The rows of a group lie close to one hidden flat surface of 12 dimensions, which passes through zero. Surfaces can cross.
(in the rows, 128 means zero)
Some rows, each with its group after it:
[127 189  76  87 141 137 109 161 112 130  89 136 137  99 109  59 144 168] -> (2)
[109  81 123 102 134 118  97 113 150  97  79 138 134  73 106 157 135 154] -> (2)
[119 134 144 130 201  95 148 124 189 128 123 199  78 151 125 121 141 116] -> (3)
[143 149 113  88 156 130 137 140 116 110 115 129 138 108 114 105 130 160] -> (5)
[172 147 180 133 111 170 127 106 183 134 140 147 116 147 115 152 146  96] -> (5)
[ 59  98 148 150 167 164 130 144 122 147 114  77 128 148 142 149 167 140] -> (0)
[126  95 128  82 175  87  78 110 131 124 145  68 144 125 109 155 156  74] -> (3)
[101 123 108  85 165 102 150 101 142 138 120 187  85 161 134 181 129 124] -> (6)
[100 158 130 144  80 108 153 105 152 137 145  64 138 124 134 127  98 173] -> (0)
[133  91 121 114 153 100 151 162 110 130 127 103 132 100 126  90 158 130] -> (6)
[171 125 129 127 105 131 107 134 118 133 123 134 128 128  92 110 132 120] -> (4)
[155 154 155 192 129 191 105 126 184 135 139 174 109 151 118 110 132 138] -> (1)
[161 161  93  88 159 119 148 127 128  92 178 135 100 148 134 120 116 141] -> (5)
[174 109 111  69 120 115 161 138 131 140 129 142 118 108  92 114 142 147] -> (5)
[170 165  64  40  40  76 132 111 157 124 155  86 125  87 111 102 131 129] -> (0)
[ 93 199 112 104 106 127  93 110 109 100 113  69 125 134 138 147 132 114] -> (6)
[121 170  96  87 168 165  91 133 105 151 150  81 147 165  97 120 129 125] -> (6)
[126 116 147 134 105 114 160 116 172 112 145 128 108 136 105 149 106 150] -> (3)
[160 120 181 132 154  96 189 123 128 109 155  84  93 120 179 128 176  96] -> (6)
[122 175 143 139 177 124 165 138 131 178 108 173 141 126 149  76 135 132] -> (2)
[145 152  90 105  74 120  99 129 107 142 125  88 138 116 103  97 122 146] -> (2)
[134 120  96  95 107 125 173 147  60 128 127 157 130 142 130 144  96 146] -> (6)
[121 108 163 187  88 125 145 104 113  81  87 112  94 105 138 173  94 213] -> (4)
[ 82 137  95  99 162 145 126 112 141 104 138 135 138 117 184 155 133 128] -> (4)
[179  99 147  46 129 167 161 111 117 137 153 152 158 152  87 208 111  95] -> (2)
[ 95 108  75 105  78 126  98 115 181 121 178  91 128 155  78 155  81 161] -> (4)
[121 117  96 129  91 174 111 108 146 170 103 183 114 112 152 156 143 160] -> (5)
[102 115 104  99 127 115 113 130 135 125 142 129 160 106 149 131 133  81] -> (4)
[127 160 122 129  97 127  87 135 109  87 112 131  97 158 112 143 131  86] -> (0)
[ 79 152 139 115 201 151 143 141 175 187  91 156 150 111 151  87 185 121] -> (0)
[101 120 169 134 169 104 167 170 102  94  78 131  99 133 107 110 157 127] -> (2)
[127 161 128 136 149 115 114 114 129 151 133  91 121 134 131 110 133 132] -> (1)
[104 166 112 127 147 174  62 118 134 177 110 154 174 130 135 120 133 101] -> (1)
[147 125 138 119 180 148  90 134 141 128 128 136  92 162  81 135 149 125] -> (3)
[115 133 183 174 111  54 142 109 175 105 121 121 120 122 123 122 100  99] -> (4)
[106 114  97 140  84 131  37 126 161 103 118 109 117 113 120 132 157  88] -> (3)
[171 134 166  80 136 115 244 149  92  86 151 171 153 127 136 142  95 105] -> (2)
[115 134 110 124 117  85  92 129 131  74 120 169 123 140 104 140  85 102] -> (0)
[ 91 151 121  98 136 153 144  95 195 160 149 106 167  98 184 138 148 119] -> (0)
[ 96 151 146 154 117  88 165 169 130 104 123 154 147 133 135  82 110  78] -> (6)
[185 116  91 115 101 204 101 150 150  87 180 175 150 105 149 117 136 108] -> (2)
[153  60 105 110 103  89 114 142 154 117 176 113 134 117 100 124 130  82] -> (5)
[146 174 122 181 146 134 117 101 155 140 114 175  84 136 118 101  96 208] -> (2)
[105 133  97 150  77 150  98  92 146 194 109 187 136 124 167 145 118 125] -> (5)
[140 165  51  85 108 192  97 167 110  32 160 129 121 122 142 119 126 145] -> (2)
[164 175 136 192  72 180 127 153 184 131 149 126 120 113 134  49 146 144] -> (1)
[100 139 129 146 132 134 108 124 166 137 125 142 120 123 182 122 177  71] -> (2)
[103 134 156 146 198 179 123 175 127  83 155 107 167 151 121 103 142  88] -> (2)
[174  68 145  87 128 163 205 160 124  82 150 206  95 175  55 188  94 159] -> (5)
[ 87 155 159 134 158 100 120 115 138 122 115 161  94 175 173 159 167  26] -> (4)
[137 121 134 159  69 142 104 121 156  60 158  56  64 137 146 158 159 131] -> (0)
[127 165 137 104 111  59 181  91 113 138 121 152 125 122 162 148  93 110] -> (1)
[169 158 170 169 150 129 111  97 117 135 156 122 162 143 138 134  89 104] -> (0)
[115 136 146 169 165 159 102 131 157 121 152 138 150 142 148 119 127 100] -> (1)
[109 125 136 112 123  82 142  74 124 125 116  99  98 119 168 186 126 141] -> (1)
[165 107 100 105 125  80 120 123 119  97 171 130 134 119 121 121  91 110] -> (0)
[144  76 123 145  71 117 129 138 123 161 129 100 160  95 108 111 123 138] -> (4)
[126  77  90 147 128 123  53 101 135 119  95 154  65  97 170 153 185 128] -> (3)
[146 182 169  98 116 141 113 113 124 114 116  82 161 125 102 147 127  90] -> (3)
[186 126 142 111 112 107 153 117 157 152 139 161 184  78  99  98  84 137] -> (0)
[154 137 146 126  91 152 128 130 117 103 147 106 161 125 119 143 108 114] -> (1)
[147 159 161 127 139  72 164 104 196 111 128 172 113 105 133 104 114 114] -> (6)
[150  72 156 139  97 136 142 138 109 175  93 143 131 120 102 136 154 123] -> (2)
[179 138  96  82 152 155  98 116 187  68 183 133 120  96 143 132 142 130] -> (5)
[ 66 114 120  91 161 116 147 125 121 133 146 108 178 120 186 158 136  72] -> (2)
[130 100 121 117 146 124 157 130 111 141  99 150 107 114 136 133 144 169] -> (3)
[139  98 185 191 119 121 150 132 155  94  94 129 113  80 151 112 146 158] -> (6)
[145 197  97  69 129 139 118 111 124 115 146 112 137 126 152 124 138 108] -> (4)
[131 149 143  99 150 111 143 124 116 115 147 106 117 162 111 148 127  99] -> (1)
[133 176 155  54 156  88 190 128 115 130 119  94 149 126  99 122 122 119] -> (3)
[ 73 101 123 125 167 160 164 166  58  93 106 121 171 106 162 136 116 160] -> (4)
[162 156 118 119 125  86  76 111 137  88 138 118 127 114 112 109 115  99] -> (3)
[ 90 141 156 174 100  89 142 133 115  85 129 143 164 115 190 122  96  57] -> (4)
[104 147 132 172 126 130 157 114 100 125 118 107 132  93 210 118 124 172] -> (5)
[106 105 140 160  73 153 119 152 114 131  98 110 151 108 131 120 148 119] -> (6)
[138 142 175 178 164 114 116 103 161  87 145 114  83 146 142 140 124 128] -> (5)
[116  67  39  47  84 107 142 154  95 116 159 146 131 140 101 158 105 121] -> (5)
[139 141 138  89 154 178  41 123 163 120  87 121 125 116  78 146 190 104] -> (3)
[186 109 127 126 210  62 108  85  77 117 115 153  80 109 162 140 133 138] -> (3)
[141 141 142 147 136  94 160 135 140  98 104 168 116 107 113  97  95 174] -> (6)
[162 129  91 152 125  84 129 103 152 130 165 128  96 109 154  97 100 176] -> (1)
[136  59 169 180 136  93 121 122 146 217  88 142  86 140 100 115 183 106] -> (1)
[121 176 149 190  90  99 128 107 153 195 105 141  82 138 206  95 189  69] -> (4)
[124  99 115 112 165  91 125 102 137 152 162 137  84 169 141 166 143  88] -> (6)
[136  62 153 146 163 143 167 140 105 174 125 156 119 139 134 134 146 141] -> (4)
[156  79 101 118 170 132 146 123  62 103 143 112  96 122 156 158 126 188] -> (6)
[100 164 121 147 155 129 115 151 101 159 124  87 159 127 134  66 134 124] -> (1)
[ 90 153 158 185  90 159 115 124 174  94 112 129  94 144 148 152 136 142] -> (0)
[ 85 156 153 159  98 141 120  92 189 104 102  98  90 103 194 159 172 135] -> (6)
[ 76 125 131  93 173  70 178 165 136 136  98 145 119 133 109  88 149 102] -> (3)
[136  88 130 162 102 108 147 142 154  78 191 137 183  83 186 107 102  70] -> (1)
[128 146 106 102 155 128 104 127 136 120 138  83 112 126 113 115 143 153] -> (1)
[158 117 126 139 172  96 161 166 126 131 133 166 104 132 109  59 139 140] -> (0)
[102 155  97  93 128 112  89 121 102 112  82 120 130 111 107 134 116 156] -> (5)
[116 146 177 173 182  72 179 145 101 116 135 138 173 140 123  86  63 117] -> (5)
[124 129 141  56 168 145 157 127 116 172 125 156 171 139 130 154 147  71] -> (0)
[112  95 119 148 100 101 164 132  80 128  89 130 105 104 163 133 136 162] -> (3)
[ 94 144  84  74 127 150  92 141 154 139 140  85 150 138  98 121 146 115] -> (4)

New rows, each followed by its group:
[117  86 179 179 152 103 108  98 144 148 101 109 139  94 139 136 136 131] -> (1)
[140 127 117 140 140 136 155 133  77 118 133 146  90 159 145 150 117 161] -> (4)
[178 129 169 132 147 130 155 127 132 158 131 138 146 116 122 109 135 117] -> (4)
[124 134 104  92 139  95 122 128 103 136 122 123 177  98 127 104 107 115] -> (1)
[120 145 165 175 200 170 121 116 133  88 116 151  74 165 138 158 132 170] -> (5)
[ 85 123 180 193 104 134 151 106 104  93 142  71 119 165 151 194  82 143] -> (2)
[ 76 195 134 152 133  97  85 141 140  59  87  81 139  99 128  89 121 130] -> (6)
[161 127 111 125  64 146 126 140  86 175 138 116 121 167 101 125 130 117] -> (1)
[126 129 139 155 128 105 124 125  91 127 133 113 131 139 144 125 117 109] -> (3)
[107 120  64 137 163 124 139 170  64 154 140 109 132 143 113  68 104 196] -> (2)
[112 179 104 131  78 119  90 134 148 147 110  70  80 153  77  98 152 153] -> (4)
[127 124 185 172 164 218 140 169 106 127 116 108 157 139 106 112 147 144] -> (6)
[116 132 100 116 133 169 120 141  94  89 154 133 168 143 138 155  87 125] -> (1)
[119 119 117 109 178 115 114 127 154 148  95 177 132 108 110 102 137 137] -> (1)
[104  82  70 125  70 143 131 138 116 124 162 115 179 105 147 142  84 155] -> (4)
[104 128 157  96 225 128 108 115 150 145  92 135 148 131  70 146 114 157] -> (2)
[146 103 131 149 159 159 113 154 129 133 123 147 157 118  85  94 110 164] -> (6)
[104 172  99  66 114 108 135 135  96 145  94 142 169 126 106 123 101 123] -> (5)
[ 62  58  95  88 115 109 125 157 159 168 141  67 101 151 108 137 202  96] -> (3)
[102 188 121 126 132 154  74 112 173 100 150  93 134 140 156 133 150  80] -> (2)
[144 161 110 111 155 115  85 111 124 151 149 125 168 104 185  98 156  53] -> (3)
[138 159 136 160 116 155 118 137 155  75 170 117 157 115 164 103 116 102] -> (2)
[124  87 149 118 189 107 194 151 170 131 134 180 155 113  82 107  83 179] -> (3)
[ 80 138 126 138  89 135 125 117 108 180  96 118 133 139 163 148 145 112] -> (5)
[186 187 140 145 167  87  64 122 173  82 124 173  82 144  78  80 131  93] -> (3)
[151 214 168 201 120 110 150 138  94 104  84 141 115 102 176  56 129 138] -> (4)
[153 138 108 128 102 122 111 100 118 144  77 116  94  66 182 122 175 174] -> (4)
[141 175 155 113 166 123 151 159 145 127 115 136 136 131  86  72 138 119] -> (1)
[105 143 109 141 121 166  91 104 125 143 136 149 142 149 164 162 118 112] -> (1)
[139 155  85 124  61 100 148 141  95  67 145 100 123 100 161 100 100 153] -> (2)
[146 110 195 201 186  91 136 109 109 110  93 185 111 126 153 131 105 122] -> (3)
[ 84 100 166 167 158 127 166 130 155 150 203 108 202 165 145 139  77  75] -> (3)
[ 99 156 109 135  73  52 112 107 121  64 133  39 116 105 136 131  93 149] -> (2)
[ 84 152 134 145  84 198  99 157 135  86 118 147 143 156 144 154 145  66] -> (0)
[ 92 119 110 162 153 157 113 174 113 120 129  94 159 106 137  65 143 150] -> (1)
[150  84 149 108 117 137 194 100 181 179 165 114 112 122 136 161 141 162] -> (3)
[128 139 143 164 160  69 128 119 147 159 132  95 153  90 161  60 142 103] -> (5)
[141 117 164 121 158  64 168  93 142 130 180 102 166 135 120 149  65 110] -> (2)
[122 119  89  97 114 149 120 119 127 111 136 165 120 137 140 171 120 131] -> (1)
[137  68 107  96  56  45 155 132 124 131 133 111 164  78 111 118  98 116] -> (5)
[ 71 121 166 140 148 141  93 173 127 121  85 100 109 187  57 127 167  81] -> (3)
[143  91 140 128  68 176 152 132 184 128 131 127 137  79 137 135 156 156] -> (0)
[ 96  87 170 145 118 143 160 127 110 170 105  95 126 137 137 163 157 132] -> (4)
[144 127 130 134  90  96 123 125 165 142  82 143 122  82  86  92 123 169] -> (6)
[132  68  82 129  89 166 119 139 124  90 150 174 129 137 110 172  85 157] -> (5)
[158 162 167 160 118 150 128 131 170  82 151 131 152 106 140 102 116 105] -> (2)
[110  80 118 115 138 154 129 168 106 127 115 139 132 126 132 129 168 109] -> (2)
[152 194 120 166 142 142 115 129 116 169 154 140 135 167 121  75  99 135] -> (1)
[125 126 122 121 113 177 136 151 108 164 114 123 135 141  99 121 137 166] -> (6)
[150  71 148 165 150 126 135 124 152 129 133 105 102  97 140 121 160 162] -> (6)
[ 99  77 128 145  57 151 134 126  99 169  81 132 112 127 124 168 142 153] -> (5)
[154 143 113  82 168 137 127 113 110 131 154 111 147 135 125 142 114 139] -> (3)
[ 78  86  99 145 162  63 106  82  91 163 101  82 129  92 183 149 117 172] -> (1)
[ 75 160  74 145 149 113 135 112  93 163 148 104  60 194 182 141 139 151] -> (1)
[165 116 149 189  65  89 107 119  60 135 120  64  97 136 140 122 140 106] -> (3)
[140 161 160 150 200 182  95 124 136 102 134  48 126 114 129 109 167 171] -> (6)
[162 153 140 118 139 153  60  86 187 135 117 107 128  97  97 137 143 155] -> (1)
[ 85 139 155 188 120 131 118  90 116 129 108  95 148 100 201 155 111 148] -> (1)
[ 91  83 135 166 143 139 163 159 114 174 181  98 122 172 186 127 171  68] -> (5)
[165 101 123 119  74 130 138 140 128 107 149 135 158 103 116 127 105 114] -> (1)
[ 85 122 123 136 196  69  91 144 199 124  99 142  92 128  79  82 155 126] -> (4)
[ 96 136 125 152 170 114 177 153 129  77 207 180 169 178 147 122  48  93] -> (4)
[124  95 132 134 128  86 188 130 119 107 161 111 123 118 166 133 121 128] -> (5)
[121 122  99 142 120 135 105 163  78 134 100 137 162  95 137  81 131 129] -> (3)
[ 89 146  59  89 163 116 107 134 100 134 132 145 119 147 137 124 118 132] -> (5)
[202 136 149  44 161 133 142  66 163 105 150 102 152  72 105 178 105 177] -> (4)
[ 87  89 123  51 138 114 178 139 137 145 140 142 137 152 129 176 152  59] -> (5)
[208  85 141 132  84 169 134 107 122 163  87 154 108  76 110 144 146 207] -> (0)
[123 176 116 124 163  96 140 129 100 132 139 108 102 164 137 105 124 125] -> (5)
[120 128 127  85 144 124 124 165 141 119 108 131 112 141  93 110 185  83] -> (0)
[146 131 116  96 113 106  59 110 113 139 139  16 138 109 127 128 176  83] -> (6)
[142 124 136 127 107 127 130 127 106 116 115 113 139 112 110 131 110 153] -> (3)
[139 190 173 137  46 102 127  63 156 137  90 135 121 121 135 173  97 120] -> (5)
[144 149 176 197 121 104 165 128 160 159 118 120 109 122 120  75 121 162] -> (4)
[106 169 179 114 193 144 131 131 142 153 103  86 131 133 146 111 204  83] -> (5)
[172 136 119 107  99 118  95  78 100 182 156 119 110 183 113 183 109  98] -> (1)
[126  90 144 151 110 115 148 131 126 127 130 125 164  93 148 123 117 121] -> (2)
[141 140 166 119 120 175 129 153 118 125 136 112 122 171 106 141 172  64] -> (2)
[109 143 166 195 113 134  87  96 152 127 118 136 116 148 137 154 108 111] -> (5)
[ 60 182  99 131 158 132 133 128  88 153  82 166 152 121 169 108 104 163] -> (1)
[122 135 129 131 223 120 118 143 177  99 123 127  91 114 102  85 148 178] -> (1)
[203 119 176 179 129 131 101 106  95 103 145 104 155 121  98 134  72 153] -> (3)
[ 97 155 122 133  79  90  97 110 134 116  96 104 117 104 167 131 153  81] -> (4)
[162 104 100  97  97 148 155 133 133 149 119 133 144  63 145 107 152 170] -> (5)
[127 164 134 158 106  98 147 113  96 149 100 126 100 145 109 119  84 190] -> (0)
[108  83 124 145 115 113 120 173 115 122  99 111  96 141  66 106 145 152] -> (3)
[154  77 104  85 155  91 143 115 138 180 147 175 104 140 131 142 150 100] -> (2)
[127 135 143 104 131 169 131 159 135  75 145  99 139 137 109 137 146 113] -> (1)
[199 118 152 164 164 113 121 128 126 133 149 108  93 121 125  88 153 143] -> (0)
[142 139  97  81 109 190  90 166 123  82 148 109 167 114 111 121 150  92] -> (2)
[ 79 172 141 102 180 108 133 110 192 168  93 118 117 119 132 108 173 129] -> (0)
[ 85 160  95 114  90 168 124 157  77 126 151  77  94 200 155 154 169  86] -> (2)
[173 133 171 190 156 109 174 176 166 147 128 192 100 141  88  31 129 140] -> (1)
[136 134 133 128 121 111 141 132 154 124 153  95 100 136 128 112 157 110] -> (1)
[137 194  88  69 105 168 122 138  91 106  90 133 102 142  96 141 132 175] -> (2)
[198 129 132 127 169 122 180 137 150 149 182 158 125 117 161  71 150 112] -> (0)
[127 181  60  82  68 191 127 126 133 118 133 204 104 162 144 157 115 137] -> (1)
[197  88 141 142  95  90 159 123 131 155 136 156 174  68 104  85  82 156] -> (2)
[139 116 135 151  62 118 126 104 173 135 129 152 136  96 150 136 121 109] -> (6)
[121 127 133 152 138 101 152 146 134 148 150 139 125 153 121 100 121  99] -> (4)
